The same things were measured in two ways. Each way mixes the same 10 hidden numbers, adds some noise and spreads widely along 6 directions of its own, which tell nothing about the thing.
Some things both ways: the first way, then the second way.
[ 26 -19  -4   4  11 -11  35  11  -6 -11   2   5   7   5 -18  -8   8 -13
  -1   4   4  32   2]
[  8   1  30  21   7  36 -17  -2  10 -16  -8  -2   0  -3  -9  30 -33  20
 -13   0 -25  -4]

[  7  16 -29   3   4 -20  -1 -28  -7   7   6  -3   8   1 -25  29  39 -16
  18  -3   4 -11  14]
[ 12  -6 -20  -1   9  15   5 -17  19 -24 -12   3 -11   7 -12  -4 -22  27
  15   3  -3   0]

[ 19   6 -18 -20 -16 -10  45   9  16  -4  -1  -6  -6 -20 -10   0 -16 -33
  -3   5   8  14  14]
[  9  18  32   1 -15  21 -22   9   8  15  -7 -34  -4 -15  -6   7  21 -11
  12  20 -13   7]

[ 14 -12 -17 -16  -7  -4  18  19  27  -5  14   2  -2 -44 -11   6  -5 -18
   6  -2   5  24  15]
[ -8 -14  24 -26 -18   7 -16   4  -1  -3 -13  -8 -18   8   5  -3   6   5
  42  27  12 -27]

[-32  17  36   8 -14  41  -2  16   9  -7 -21 -35   2  30  15  -4 -19   0
 -42  -1   0   5 -20]
[ 19 -25   7  -2 -21 -13 -15  -8  -8  11   2   9  -9   0  -2  -5 -27  29
  -4 -18 -11  -2]

[ 10 -13  22 -25  14   0   4 -14  -6  21 -14   3 -12   2  16  10   3   5
 -18  -4 -21  13   4]
[ 49  26   2   9   3  36 -17   1  -1 -43 -12 -17   9  21   4  -4 -13   3
 -17 -13  15 -13]

[  5 -17  23   1   5 -27   3 -12 -25 -11  -5 -21  17  25   2 -15  18  16
   9  32 -17  22   2]
[ 24  34   9  23  31  41 -12  19  -2  10  -8 -47   3 -33   2   6  24  -8
  -9  14 -18  31]

[-10 -15  12  11  14 -10  -7 -13 -20   2  -8  -7 -11  15  -5  -9   9  15
 -13   9   0   9 -17]
[ 12  19  33  37  18   5 -18  29  -5  11   6 -24  12 -16  21   7  10  -5
 -24  12 -16  22]

[  2 -17  21  24   4 -18  26 -13   0   9 -10 -22  -9  30  22  10   1  -9
  -3   8  10  12  -2]
[ 22 -22  22  -2 -35 -18  -6  -5  -9 -20 -13   2  20  22  -8 -18 -16   1
   1   6  20  -7]

[  1   2  -7  -2 -10  11  -4  15  -4  21   7 -24 -12  23   9   1   9 -11
  -4  -8   4   7  -7]
[  8 -16   4  10   5  -7  -2   3   1  13  11 -39   8   4  25 -30   6  -1
  21  29   6   0]

[-10  27  -2  -2   1 -18  -3  20  -3  -9 -15  -1  -9  10 -35  -7 -20  -7
 -33  15   4  -1  -2]
[-11   5  41 -13 -16   8 -23  16   2   8  -5 -25 -15  -6   9  13   5 -16
   4  20  -9 -12]

[ -3  -4 -23  10   4 -64  22 -12  -8 -10   0   3  10  -7 -39 -13   6   9
  18  27 -27   2  14]
[  1  16   6 -12  11  22  -5  13  -6   9   3 -24 -30 -39   2 -11   0   9
   7  31 -10  -1]

[-22  26   3  17  -3  61  11   9  10 -10   0 -24  -2  10  32  -8 -22 -33
  -5 -21  16  12  -9]
[ -1   6  48  16  -6  32 -26  22 -21  33   1 -32   3 -37   4  12   4   8
  15  26 -25   2]

[ 18 -11  -6 -33 -14  27   5  -9 -13   7  -5   7 -22 -22   2  -4   0 -23
   9 -12   6  -3  -5]
[ -3  24  -9   5   7  30   1   0  30 -30  -7 -34 -20  -2 -17   8 -27  26
 -19   8 -20 -20]

[-15  40 -13 -36 -20  -1  -7  39   3  -8 -11 -20  -8   2 -35 -15 -30  10
 -32  21   9   6 -12]
[ -5 -10  40   2 -11  -1 -14  12  20  -8 -15 -25  -1  10  -5  12  15 -22
  10  25  -6  -5]

[ -6 -25  23 -35 -12 -17  21  18  -7 -30 -24  -5  28 -12 -41 -36 -10  57
   1  21 -55   1 -13]
[ 11 -29  10 -19 -33  -6 -19  -1 -14  19 -15  -9   6  20   0  -7  14   3
  33  -6   7 -16]

[ -4 -18  -4  -2 -13 -31  31  10  15   3  -7 -30  16  12 -19   1   6  22
  -3  10 -31  -1  -4]
[ 36  -1   7   0  -4  26  10  -7 -10  -8   9  15  25 -19 -25 -16   1 -15
  -4 -11  18  12]

[ -7   9   4  -5   3  66  21   7  26   5  -8  -5  -7 -16  12  26  -5 -10
   9 -45   8 -17   2]
[ 12  -5   8  -7 -34  24 -18 -11  -3   1  -1   9  -1  20   0 -10 -18   9
  25  15   6 -28]

[  2   0 -10  -3  -8  38  -2  31  14  -7  10   2 -13 -27 -10   3  -5 -23
  -2 -21  24   8  -6]
[-29 -16 -17   1   3 -20  12  -2  10  22  18  16  -3   7  13  -8  -1  -4
   6   8  -5  -4]

[ -9 -19  21 -34  -9  38  15  19  -5  -7  -7 -15   8 -16   0 -25   0  34
 -12   5 -23  30  -7]
[ 13 -11 -19  -8   5   7   7  31  -4  21 -14  -4 -14 -10   1  -5  27  -3
  -9  12  -8   8]

[  8   4  -3  29  -4  26  24   9  -1 -19   1   3   4  10  -5  -5  -3 -39
  -5  -6  33  16  -8]
[-32 -23  35  13  -7  -5 -20   2  -2  37   2  -5   4 -11   1  28 -10  12
   5   2 -36   3]

[ -6  13  16 -13  -1  83 -11  35  11 -32   0 -14  -1 -21   4  -4 -14 -23
  -3 -23  32  16 -14]
[-27 -31 -15 -17 -24 -10  15   3   7   9 -17  33   7  28 -17   4  10  -4
  21  10   5 -14]

[ -1  16  20 -28  -9  29 -15  25 -14  -4  -6 -20   2  14  -3  -9   4   2
 -12   6   0  12   1]
[  4 -25 -13   6   2 -31   2 -13   2   5  -9  -6  24  34  15 -13  14 -12
  20 -14  12  13]

[-33   6  40  -3   7  11 -63   8 -23 -27 -15 -36  10   6 -40   7  41  36
   2  22   2 -20  -6]
[  4   1 -29 -15   2 -18   4  -4  13  15  -7  -1 -12   7   7 -18  32 -20
  17   7   8  28]

[ -7 -24  18  -3 -10  12   1   6   6 -11  -5 -25 -11 -23   0 -10   0 -24
  -7   2  -7   5  -2]
[-15  10  -5 -34 -10  -4  16  18 -16  14   0  12   5 -28 -16 -16  27 -15
  -2  -4  26  14]

[ 24  17   0 -68   1  24  24  42  -2 -16  -9  -9  -7 -27 -21 -23 -23 -26
 -24   9   1  39  10]
[-28  12   9 -21  15  31   2  28  24  -2 -22 -11 -16 -12 -17  29  19  -8
 -14  11  -9   5]

[  5   3 -21 -18   9  -6  10 -27  -1   7   1  -2   4  -1  10   2  -4  14
   9  -5 -14  10 -13]
[-29 -37  18   9  16 -29  10  17 -21  12   4  22  40  14  12  -5  16  11
  19   1  22   5]

Other things, the second way, with their names:
<551>: [-26 -17  29  -8   5  -9   3  11  -3 -31  -4  23   5  12  -2  -1 -19  25
   9  20  22 -18]
<864>: [-26 -13  -8   1 -19 -20  -8 -11  12  12   5 -28  -3  26  14  -5 -18  17
   8   4  -8 -26]
<320>: [-41 -13  -7 -19  -9   5  22  20   9  13  -9 -14  -5  -2 -11   4  13 -16
  -1  29  -8 -25]
<627>: [-34 -10   2 -28  20  28  32   6   4 -13  15  10  -3 -31 -27   0 -24   9
 -25  -3   9 -12]
<443>: [ -2 -32  30   6 -21 -12 -11 -12  -3 -23 -20  31  29  40 -19  26  -8   2
  22 -23   7 -18]
<782>: [ 19   8 -40  -9  18  14  21  -9  -9 -13  -2  25  -1 -13 -11  -7 -12  -3
 -25 -19   4   8]
<72>: [-49   1  13 -45   2  31  15  12  11   2  -1 -44 -20 -28 -24  10   4 -17
  -8  11  -1 -34]
<678>: [ 29  -2  48   2  -9  19 -33  10  -4  -9 -24 -27 -16  -5  -2  23  -3  -2
  10  13 -20  -9]
<733>: [-13  -6  31 -17 -26  -7 -22  27 -12  30 -10 -55 -19 -20   7  -2   8   8
  10  29 -14 -19]
<582>: [  3   6 -13  41  37  -7  20  -1  11   7  31  26  28 -11   5  -1  -9  -9
 -42 -21  -7  33]
<570>: [  4  18  -1 -18 -18  34  -7   2   9   7  -9 -18 -13 -16 -21  -3   6   5
   8   7  -3  -4]
<944>: [  4 -37   0 -13  -9 -39  -9 -11 -27  -6 -11  27  -7  23  17   0 -26  14
  11 -23   3 -16]
<40>: [ 22  10 -30  -5 -12   2  -1  11 -15  -9 -13 -18 -14   8  11 -24  -6  14
   4  22   6 -22]
<857>: [  2 -35 -10  11 -19 -54   3 -10 -14  -2   3  19  15  32  13 -25 -20  24
  16  -8  13 -18]
<410>: [-35 -23  17 -23   0 -22  15   3  13 -11 -11  36  -6  -7 -30  10  -9  15
  -4  -1   9  17]
<352>: [-22 -24  22 -25 -15 -62 -10   5 -17   8  -2  -7  11  13  12 -14  14   1
  20 -16  29   3]
<889>: [ -4 -23   1 -15  -9  20   1  -2 -20   3   3  18   3   0  -4  -4 -22  24
  16  -4   9 -25]
<829>: [  4 -20   1  -5 -10   3  -4 -29  12  -1  -3  -5  -3  -6 -28   9 -30  32
   4 -33 -18   0]
<462>: [ -6  -4 -29 -11  15  40  18  10   2  -5  -3  11 -27 -10  -1  -9 -22  17
   6  39  -7 -27]
<804>: [ 23  15  26  -5 -10  41 -13  21 -16  22  -4 -24  -2 -32  -4  -5  24 -23
  10  25  -3  -5]
<954>: [  6   7  21 -14   7  20 -15 -13  15 -39 -27   2  -9   7 -18  25 -16  -8
  -5 -11  -3   8]
<351>: [ 40  -1 -17  24  -5   3   2 -18  -7 -20   9  -9  46  31   4 -23  -8  -3
  -5 -34  25  -3]
<1000>: [ -9   7  22 -12  -1   9  -6  12 -20  -6  -8  -9 -16 -29 -10  10 -18  22
 -11   2  -9 -11]
<885>: [ 17   3  32  -3   5  21 -27  14  -9  -3 -15 -21 -28 -19   2  23 -10  18
  -5   0 -25  -4]
<941>: [ 13  13 -34  14   9 -23   8  -7 -14   5   8  13  20  16  15  -9  19 -22
  -3 -36  10   5]
<759>: [-19  -9  37  17  16 -10 -16 -10 -16  10  11   8  28  -5   9  11  -2   8
  25  -8   1  18]
<390>: [ 12 -25  -2  10 -10 -18  -2 -18  -6 -12   9  20  22  23   4 -16 -29  26
   4 -17  16 -10]
<529>: [ 20  -6 -26  -7 -13   2   3  -5   9  36   6 -15 -17  -8   2 -14  14 -30
  -4   1 -22   1]
<125>: [  6   1  25 -54 -28  31 -10  20 -13 -20 -28 -30 -28 -14 -21  -3  -9   0
  -6  20  14 -31]
<200>: [-19 -20 -12  -9  14 -14  19  -1  -6   6  15  15  23   4   3  -3   0  -6
 -18 -37  19  -3]
<505>: [  4  33 -50 -20  -6  -1  16  -2   6   4 -12  30  -6   0 -12  -9  29 -34
  -6  -2  12  24]
<202>: [ 35   2 -25   9  -8 -16   4 -17  19 -23   7   2   0  26   5 -21  -6 -17
  -3 -17   6  -7]
<385>: [ -1 -10   5   9   9   1  -9 -14  17 -26 -23  16  -2  23  -9  29 -15  12
   9  -5 -16   2]
<100>: [ 28  36 -23  -5 -15  -2   2  -4  14   8   5 -29 -17  -8   2 -19  17 -42
 -16   3  -9   8]
<458>: [ 20  10  -2  19  17  -3  -8  -9   2 -38 -12 -21  -4  17  13  -3 -24  17
  -1   5  -3  -5]
<565>: [-23   6 -21 -45 -11  19  15  21   6  -4 -15 -17 -48 -21 -18   1 -10  14
 -13  16 -11 -32]
<873>: [ 15  10  42  21 -22  14 -34  -1   2 -16 -10  14  11  23  -3  20 -13  16
  10  -3  -2  -9]
<117>: [ 22  25 -42  21   4   1   3 -24   2   4  22  10  21  22  23 -28  -3 -18
   0 -14  15  11]
<744>: [ 13  27   7   9  25  27 -10  -2  20  -9  -6 -35 -25 -17   0  23  -2 -22
 -22   0 -34   8]
<922>: [ -9  -9  12  -1   1   5  -8  -4  -6   0 -11  24   3   5  -8  32  -4  -1
   0 -25 -12   0]
<990>: [ 64   2  32  18  -4 -13 -33   3 -25   0 -10 -13  13   3  15 -11  22 -23
  10 -11   7  29]
<166>: [  8  19  64   2   1  18 -30  23 -11 -19 -10 -37   6 -14   4  14   1  -4
 -12   8   6  -2]
<190>: [-11  27  -4 -18  29  39  11  -9  11 -22   1  14 -21 -31 -27  24 -14  -3
 -21 -17  -6   9]
<206>: [ -2  -2 -40 -28   0  -2  12  -6  18 -22  -7   4 -24  21  -1  -8 -13  10
 -12 -16   7 -22]
<797>: [-27  32 -40  -2  38   0  31  21   0  -6   5  19  -6 -27  -3   0  -4   4
 -51  -5   1  22]
<215>: [-28  -5  24 -14  10  39   0  23 -13  36  12  -1   1 -36  -7  14  16  -5
   0   7  -5  -8]
<308>: [ 18  10 -29  22   6  10  33   2   7 -27   0  28  45  20 -20  -6   5 -24
 -31 -21  18   2]
<242>: [ 24  14   0  20   6  -9 -11 -27   4   1  17 -37  -7 -22   2  -8 -24   6
 -15 -30 -27  13]
<964>: [ -6 -16  11  11  -7 -25  -4 -17 -20  -6   0   2  28  15   1  13 -13  -2
  -3 -41  -5 -13]
<999>: [ -2   8 -20 -16  18  16  19  12  -2 -17   6 -10 -24 -21  -3 -14 -19  19
 -21   4   0 -25]
<815>: [ -5 -15   5  -6  -2 -21  19  -8  -7 -33  -3  27  41  20 -21   1  -5 -13
 -15 -41  30  -8]
<62>: [-36  -8  13  12  11 -32  -6  -6 -19  40   9  -8  13 -19  11  16   9  -4
   8 -19 -19  19]
<690>: [ -2  18 -10  17  -2  18   0  -8  24  23  22   1 -27 -30 -10   6 -25  14
 -14  12 -40   7]
<876>: [ -9 -17  15  15   0 -30  -2 -14  -3 -17  -6  22  29  23  -2   5  -5   9
  13 -20  13   9]
<636>: [ 23 -28  -8  28   8 -47 -15  -2 -13  18  15 -17   6  14  39 -17 -17  29
  -7 -27 -11   3]
<398>: [ 37 -32 -39   1 -20 -32  15 -20  -3 -21   5  26  12  33  -2 -38 -30  29
  -7 -36  20 -15]
<43>: [ 16   1 -37  -3   3  21  15  -9  23 -20   6 -34  -8  18   5 -34 -20  15
  -2  17  11 -27]
<522>: [-7  4 19  0  7 14 -5  9  8 -6 -3 -3  1 -3 -5  2  9  0 12 19  9 -1]
<468>: [-11   5 -31 -23   2  39  17  10   2   8 -14   3 -10  -1 -16   4  15 -19
   2   7  -4 -18]
<307>: [-24 -19 -56   2  -1  -7  40  -5  16   5   3  34   8  17 -12  -6 -11  -4
 -19  -7  -6 -14]
<781>: [-20 -10  11 -39 -15  13   0  20   0  19  -9 -50 -12 -11  -2  -9  28 -21
  18  24   5 -30]
<560>: [ 17  18  11   3  -4  33 -16  25  -5  12 -11 -28   0 -12  -2   4  27 -13
  -3  15  -8   0]
<914>: [ 24  21  -9  25  19  16 -15   0   7 -10   2  -9 -25  -2  23   0 -29  18
 -16  19 -25  -1]
<92>: [ 41  16  13  18  -4  19 -28  -4   4  -9  -5 -17   8  24  24  -2   1 -15
   4   3   2  -3]
<288>: [ -2  13 -38   8  10  52  22   3  23  -5  -4  -4   6   7 -17   5   5  -7
  -7   5 -10 -18]
<299>: [ 20  10 -36  -5 -20  -3   1   4  26   4  -8 -21 -38   7   2 -23   4  -1
   7  35 -16 -12]
<586>: [ -7   1 -20 -51 -17   4  28  20 -16   1  -9  14  -2 -25 -29 -30  22 -11
 -10   5  35   3]
<221>: [ -2 -26  24 -15 -33  16 -23   1  -5  -4 -19  12  -9  26  -2  15 -27  22
  15   9  -5 -38]
<482>: [-26  -2 -12   7  35  12  26  14  -4  21   8   9  21 -26  -8   1  26 -21
  -5   5  -1  26]
<396>: [ 33  25   9   6   2  52  -6   3   5 -13  -6 -36  -6 -29 -19   0 -11   6
 -20   6 -15   1]
<375>: [ -9  14 -23 -23  14  16  -6  13   9  17  -8 -40 -33 -11  11  -2  24  -5
   6   5 -11  -4]
<679>: [ 35   9  -9  28   2 -25 -10   9 -10  -8   1  16  15  17  16 -13   6   0
  -8 -15   4  14]
<259>: [ 10  25   7  -2  -4  10 -34  15  -6  15  -9 -41 -28  -3  27   9  12   0
   2   7 -21  -9]
<393>: [ 24 -16 -24   3   9   3   5 -28  24 -35  -9   0   0  27 -10  -6 -27  24
   5 -19   3  -1]
<708>: [  3  12 -63   3  14  -6  24  -1  -3  29  16 -18  -7  -7  24 -39  28 -27
  14  18   2   2]
<515>: [ 17   0 -16 -14 -20  10  -4 -17  33 -16  -9 -41 -39   4 -13 -19 -29  31
  14  22 -15 -15]
<649>: [-13  13  20   1  -7  15   9   9  -6  -5   2  -6  11 -18 -13  -9   3 -14
   5  35   8 -11]
<460>: [ 27   8 -19  16 -17 -31  -9 -17  -1   5  -2  -5  29  27   6 -14   8 -14
  -7 -38   8  23]
<542>: [ 24  20 -11  10   0  23 -13  -7   2  -2   2 -31   8  17  21 -16   8 -12
  15   5   8 -12]
<7>: [-51 -19  -5 -25  10 -14  26  10  10  15  -4  -6   8  -7 -11   2  18 -19
  -1   6   8   9]
<99>: [ 23  16   1  10   9  13  -8  14  -5 -14 -19   5  -9   6   7   3  10 -10
   4  26  -3  -1]
<558>: [-32   0 -35 -16  39  -1  31  -3  13 -31   2  26  -8   6  -3   2  -8  -7
  -8  -4  15 -10]
<538>: [ 21 -27  20  11 -15  -6  -5  -3   1 -25 -34  12  20  19 -24  11  -4  20
  11  -6  -3   6]
<925>: [ -2 -16  -6 -28 -27  31  -3  -2  -3   3 -22   8  -8  20  -9   7   5 -13
  33  11   2 -41]
<1001>: [  7 -20  45   4 -16  10 -21  27 -11   6 -30 -33   7  -4  -4  11  17   4
  16  26 -10  -7]
<301>: [ 41  10   9  37   3 -17 -29   1  -6  -1  -1 -24  29  31  33  -2  13 -16
  -5 -22   2  16]
<210>: [-34  -8  23  -9  10 -24 -17 -10  -7  -3  -2  -3   4  18  17  29  -9   2
  13 -36  -2 -17]
<140>: [-11  -9 -34   8   9  -3  17 -23   6   7   9  36   2   3  -8   3 -15   2
   2 -11 -12   9]
<169>: [  3   3   5  13  -9 -17   3 -12 -11 -26   5  49  39  25 -11   4 -13   9
  -7 -39  24  -1]
<441>: [  5 -20 -38   7  -2 -13  13  -3  23  12  -1  19  -3  14  -9  -6 -14  20
 -23 -15 -17  10]
<491>: [ -3   3  15  17   7  38  -7  13  -6  21  -3 -18  25  -5   3  12  17 -16
   6   6 -10  -4]

Some of these things the first way, each followed by its name:
[  9  -5 -15  -8   5  11  28 -17 -11   3  -3  16  -3 -10 -12  -3  10 -14
   1  -8 -10   8   8]  <560>
[ 17 -16  14 -10  -5   6   6 -16  -9 -16  -4   7  19  10   2   0   4  20
  21  -4   1   3 -19]  <288>
[ -9 -28  17   6 -42  -2  -3  22 -14   1  -6  -7 -10  -3 -27 -17  18   2
   2  11 -11 -13   2]  <242>
[-21  29 -17  14  -2 -56   9  -6   7  10  -6  -9   5  17 -22   3   0   4
 -35  38 -13  17  18]  <990>
[ 24   1  -8 -44   3 -40  27 -14 -16   6 -21  27  -2 -13 -40   1   5  15
  -4  12 -33  -4  19]  <206>
[-14  15 -21  25  -1  -9 -10  19   5 -20   8 -18 -11  -1 -16 -14 -21 -30
   3   3  18   4 -18]  <649>
[ 10 -15  14  15  16 -14  -4   0  -3   5  -3   7  -3  10 -14  18  24   4
 -16   2   6  13   4]  <92>
[-23 -31  57  11 -34  36   8  25   4  -7 -17 -19  13  14   4  -6   9  50
   1   8   2  -4  -5]  <529>
[  2 -28  40  23  10 -26   3  10 -20  -9 -12  -9  -8  20 -10 -17   9 -18
 -22  26 -14  22   7]  <125>
[ 17  25 -39 -25  -6 -13  51  -5   2  -2   7  -4   9  -7 -14  -9  -9 -26
  -2  14  -3  29  16]  <538>
[-23  -1  37   7 -16  31 -35 -24  -1  -2  -9  10  -4  -8  22   9   1  15
  -3  -5   6 -12  -4]  <941>
[  2 -42  81 -15 -12  -2 -29  -4  -7 -20 -19   5   7  -3  28  -5 -10  45
  -1  25  -4  10  -9]  <210>
[  8 -27   4 -16 -14 -17  30  14 -15  -6  -8 -11   5   0 -24 -28   6   8
   3  12 -35   9   0]  <396>
[ -3   2   1 -25  -5 -16 -10  24  -7 -20 -12  -7   8 -22 -59 -12  13  15
  -1  17 -29  -9  10]  <190>
[ 33 -35   6  22  14   1  14  16  13  -6  13  15  -9 -21   6  16   9 -50
  11 -15  22  23  12]  <117>
[ 38 -62  18 -36  -8  -7  57  22  -1 -26  -1  23  22 -42 -20 -29  -4  35
  32   9 -34  33  14]  <468>
[ 10  -9   4 -37 -19  -4   7  15   1   4 -10  -5 -11  -8  -8 -17 -21  -4
 -25   3 -22  10 -11]  <815>
[-10 -13  10   3  -9   8 -19  13  -9   4 -10 -30  -3  25 -13  -4  17   5
 -11  -5 -18 -12 -26]  <627>
[ -7  27  20 -23   6  -3  -5 -19  -5 -15 -12  -7  17   7   2  15  -2  32
   9  19   9   4   7]  <385>
[-20  12   3  -2   5   5   0  -8 -17 -12 -15  -4  -6  -3 -16 -24 -12  -4
  -4   7 -24  -2   1]  <1000>
[  4  -6 -15   7  11 -26  21   0  -5 -15  -9   8  23   4 -38 -11   3  12
   5  -1 -40  -3  -7]  <889>
[ -8  31   1 -32  -4  50 -36   4   7  13   6  -4 -18 -22  17  21   3 -12
  -1 -19  16   0   9]  <558>
[-17   4  18  13  22  24 -27  24  -8 -13   4 -12  -8   3  -4  -7   3   4
 -12   1  16  23  -4]  <914>
[-10  10 -22   5 -19  33  26  13  18  -4   0  -6  -7 -20 -18   9  -5 -18
  10 -20  24 -13   0]  <690>
[ 15  -8 -23 -39   3 -49  36 -20   7   5  -8   0   4 -20 -23   7  -5  28
  21  12 -23   1   5]  <522>
[ -9  20  13  15   5  24  -2  22   1  -8  -2 -12   2  13   3  -1   0 -31
 -23   2   4  22  14]  <782>
[ 35  -9 -39 -25  -9 -25  71 -20   6   4  -6  19  -3 -34 -31   7   6 -37
  25  -9 -20  -6  29]  <570>
[ 20  -4  -2  44 -13 -26  16 -12  -7  -5   6  32  -1  19   5  -6  -7 -50
 -14  12  20  18   6]  <964>
[ 13 -10  18 -31  -6  29  39  15  11 -10  -9  13   9 -24   1  -4 -12   9
   0  -6  -7  22  18]  <922>
[-21  26  32 -14  20  16  -4 -22 -13 -21 -30  -7   3 -10 -17  14   8  18
  21   6  -2 -25  22]  <505>
[-17  -1  35 -15 -11  14   5  20   7  -7 -12 -15   2   2  13 -16 -15  16
 -34  22 -10  33   5]  <885>
[  3  -5  32   7  -2  12 -25   1 -27 -12  -7 -21  -4  28  -2  -1  22 -11
   4   9  18  -2  -9]  <7>
[ 18  -2  -5 -16   8  14  45  11   0  -2   5  13 -17 -28  27 -27 -39 -39
   2  -2  -5  47  24]  <40>
[ -1 -11  11  16  18  -9 -40  -1 -33 -11   9   3 -10  -2 -15  -8  27 -11
   3  13   7  11   0]  <458>
[  6  16   3 -16 -37  29  34   0  15   8  -7 -20   5   9  14  14  -1 -33
  -5 -10   3  -5   9]  <829>
[-15   0  38 -18 -17  39  -8   7 -15 -17 -17 -16  -1  13  12 -24 -23  35
   9   0   5  -3 -26]  <320>
[  8  23 -14 -15  -7   6  36 -48   8  27 -10   5  -9  17  38  24 -15  -7
   4 -18  10  -4   0]  <308>
[-22  23  18 -11  -2   3  -5  -9  15  -5 -10 -13  -8  -1  36  -6 -44   4
 -28  15   9  26  -7]  <679>
[ -5 -18  39  14   2 -18   4  30   2 -23  -2   3  12  -1   1 -26 -19  15
 -21  31 -10  43   7]  <944>
[ 10 -16   8  13   1  15  11   2  -5  -6  13 -18   8  11  20   1  18 -13
  18   3  13  26   3]  <482>
[-10  -5  19  -7   3 -23  27 -35 -12   1 -28 -24   1  17   4  -2   5   6
   8  14 -33 -12   8]  <586>
[  0 -13  34   1 -14  74  -1  34  24 -20   6   5  11 -22  22   5  -8  -9
  -2 -23  18  21   0]  <925>
[-19   2  -2   1  -9 -35  27   1   1 -11 -18  -8  21  13 -29 -17 -12  41
  -1  18 -38  -4  -6]  <804>
[  6 -23  36 -24 -13  39   3  -5 -17  -5 -22   4 -15  -4  10  -8 -10  17
  19 -15   1 -20 -18]  <864>
[ 10   6   2  -8  -6  38  19  16  -4 -16  -2   7   2  -1   0 -15 -20  -6
   5 -12  16  15 -11]  <307>
